The first 4 rows are patterns. Each new row is the sum of 2 different patterns, raised or lowered, with some noise. Before adding, each is slid sideways (what falls off one end comes back at the other) and multiplied by a number that may be negative. Names go in the order of the patterns.
(in the rows, 128 means zero)
Some rows, each with the names of its patterns after it:
[120 111 111 140 140  94 136 110 141 115  98 116 153 129 118 144 138 156
 105 133 155 114 134 134 138 111 136 136 115  99 133 127 134 148 120 125
 129 150 132 110 133 119 136 129]  K215
[136 149 141 146 113 137 118 151 147 152 109 109  97  79 106 129 146 149
 146 102 120 126 118  99 132 106 114 141 135 102 141 100 107 130 134 118
 133 118 137 130 127 160 116 148]  K247
[105  87 114 134 105 123 135 154 131 100 129 120 142 139 114 139  92 115
 137 115 154 110 134 110 136 135 156 107 159 128 125 141 127 111 152 128
 136 132 138  92  99 132 113  99]  K360
[114 127 153 113 122 124 137 102 138  96 135 110 164 123 142 132 123 137
 134 142 118 119 112 117 150  96 102 118 135 119 155 121 128  88 130 108
 114 121 135 141 113 118 120 115]  K511

New rows, each followed by the names of its patterns:
[139 151 118 132 137 149 129 135 141 138 154 165 118 131 162 131 148 151
 168 160 159 140 152 172 136 128 134 162 131 105 150 154 136 138 146 127
 144 143 185 145 137 147 110 159]  K215 K360
[158 150 142  96 114 105 121 107 143  94 133 142 116 116 119 157 136 113
 139 131 136 111 129 138 105 109 153 109 170 107 144  83 135 118 141 116
 138 120 112 142 134 127 152 109]  K360 K511
[127 136 141 108 100 103 134  82 133  87 113 148 128  72 123  99  85 107
  94 125 116  83 133 110 108 131 120 121 114 140 148 125 102 116  90 138
 131 132  82  95 105  74 104 108]  K215 K247
[102 116 129 123 116 106 142 116 123 126 141 106 113 128  80 113 117 125
  94 134 134 114 105 114 107 118 130 141 116  98 145 107 130  98 132 164
 122  93 116 135  89 119  72 148]  K215 K511
[146 107 134 129 116 122  85 155 111 105 126 114 113 132 137 128 107 126
 137 138 142 146 148 150 131 116 101 115 162 131 138 131 149 132 157 151
 112 117 173 115 162 136 138 148]  K215 K247
[115 141 137  98 156 103 135 121 111 119 174 134 127 130 147 152 108 138
 166 128 133 136 141 113 137 145 137 100 138 134 147 142 135 116 141 147
 161 115 147 130 143 142 131 128]  K215 K511
[105 120 131 107 124  93 109 118 132 141 155 177 147 115 118 112 126 155
 128 138 117 143 134 137 155 111 128 136 126 152 160 118 142 137 126 144
 124 121 145 109 142 117 129  95]  K247 K360
[111 118  74 112  99 104  87 118  88  93  96  65  85 101 126 113  96  88
  88 104  92  74  88  72 100 115  78  89  92  92  76  77  96 112 105  83
 116 107 121  99  97 132  93 115]  K215 K247
[150 128 136 149 138 138 168 157 155 142 137 133 148 137 153 123 141 160
 142 131 121 144 140 141 146 110 125 174 122 155 134 169 171 138 119 135
 158 134 126 121 145 131 123 149]  K215 K360
[129 125 142 136 130 152 133 134 125 161 149 149 129 151 124 141 157 158
 148 155 160 152 145 122 153 140 155 158 161 128 113 133 116 129 134 165
 144 170 118 145 114 139 114 138]  K247 K511
[154 198 174 172 172 169 177 137 192 159 130 162 179 167 178 169 173 118
 144 153 155 166 190 174 151 159 178 159 139 171 183 160 163 157 161 128
 186 147 146 158 185 174 169 146]  K215 K511
[132  88 104 134  92 131 121 107 115 150 113 138 128 103 144 182 162 116
 148 130 153 165 174 118 163 141 122  92 112 165 133 141 123 128 139  92
 174 142 120 130 121 135 149 137]  K360 K511
[135 134 108 148 141 132 161 164 149 164 118 139 150 167 153 150 153 138
 149 157 168 162 159 164 158 168 170 161 148 165 169 165 179 139 132 144
 119 142 157 174 147 148 138 140]  K247 K360
[127 150 133 137 158 113 190 165 136 145 121 134 136 154 157 131 126 164
 114 132 130 134 146 157 123 146 130 116 139 173 167 127 168 156 180 167
 161 107 161 133 128 117 129 158]  K360 K511
[123 101 116 131 150  73  96 118 115 106 125 132 116  64 132  98 103 106
 140 125 101 121 134 105 107 115 128 114 116 117 113  94 142  88 132  99
 154 120 146 135 107 120 150 128]  K215 K511
[161 144 129 134 124 136 131 141 105 107 142 152 102 159 118 147 103 111
 114 151 133 134 159 135 155 112 134 152 124 155 133 143 119 149 128 131
  93 145 126 161 151 137 137 133]  K215 K511
[116  97 164 125 107 129 177 126 143 156 124 147 136 122 179 139 132 127
 148 109 144 127 118 106 102 139 113 138 103 114 113 161 124 126 112 105
 112 149 141 144 162 159 139  85]  K215 K247
[123 144 110 148 149 169 156 162 115 130 111 155 153 155 143 144 166 141
 166 141 122 122 150 146 137 136 130 141 140 152 141 132 108 141 101 137
 116 139 134 118 118 144 122 137]  K247 K511
[ 97 142 145 119  99 140 106 147 137  93 119 102  94 148 122 137  94 130
  94 132 115 139  97 117 124  96 121  98  90 122 128 116 128 106  69  70
 134 117 114 133  96 101 108  77]  K247 K360
[113 102 149  91 104 138 143 104 159 102 114 109 138 112 129 118 145 142
 121 152 118 140 131 149 159 138 117 139 129 135 153 131 121 104 128  89
 121 136 143 154 151 119 121 125]  K247 K511
[ 55  89 101  94 114  61 117  99 101  88 112  54 111  87 121  95 103  92
 109  81  82 102 105  74  83 103  81  49  87  69  84  83  97  77 118  98
 104  43  95  72  93  99  72  89]  K360 K511
[ 74  62 109  47  60  68 112  74  71  89  93  85  80 134  68 101 105 131
  97 107  69  80  84 113 104  93  66  84  53  48  60  88 111 123 119  52
  70 114  70  74  80  77  99 110]  K215 K247
[123 137 163 155 126 132 121 104 145 165 122 113 132 164 108 157  99 145
 129 189 150 140 131 168 139 164 138 143 159 138 105 156 119  99 120 117
 153 160 105 152  97 135 111 143]  K215 K511
[105 109 131 133 138 172 149 136 120  89 136 168 138 121 139 125 127 143
 169 112 135 157 120 141 131 134 128 138 130 145 117 101 135 102 135  99
 139  99 141 104 152  87 137  94]  K247 K511
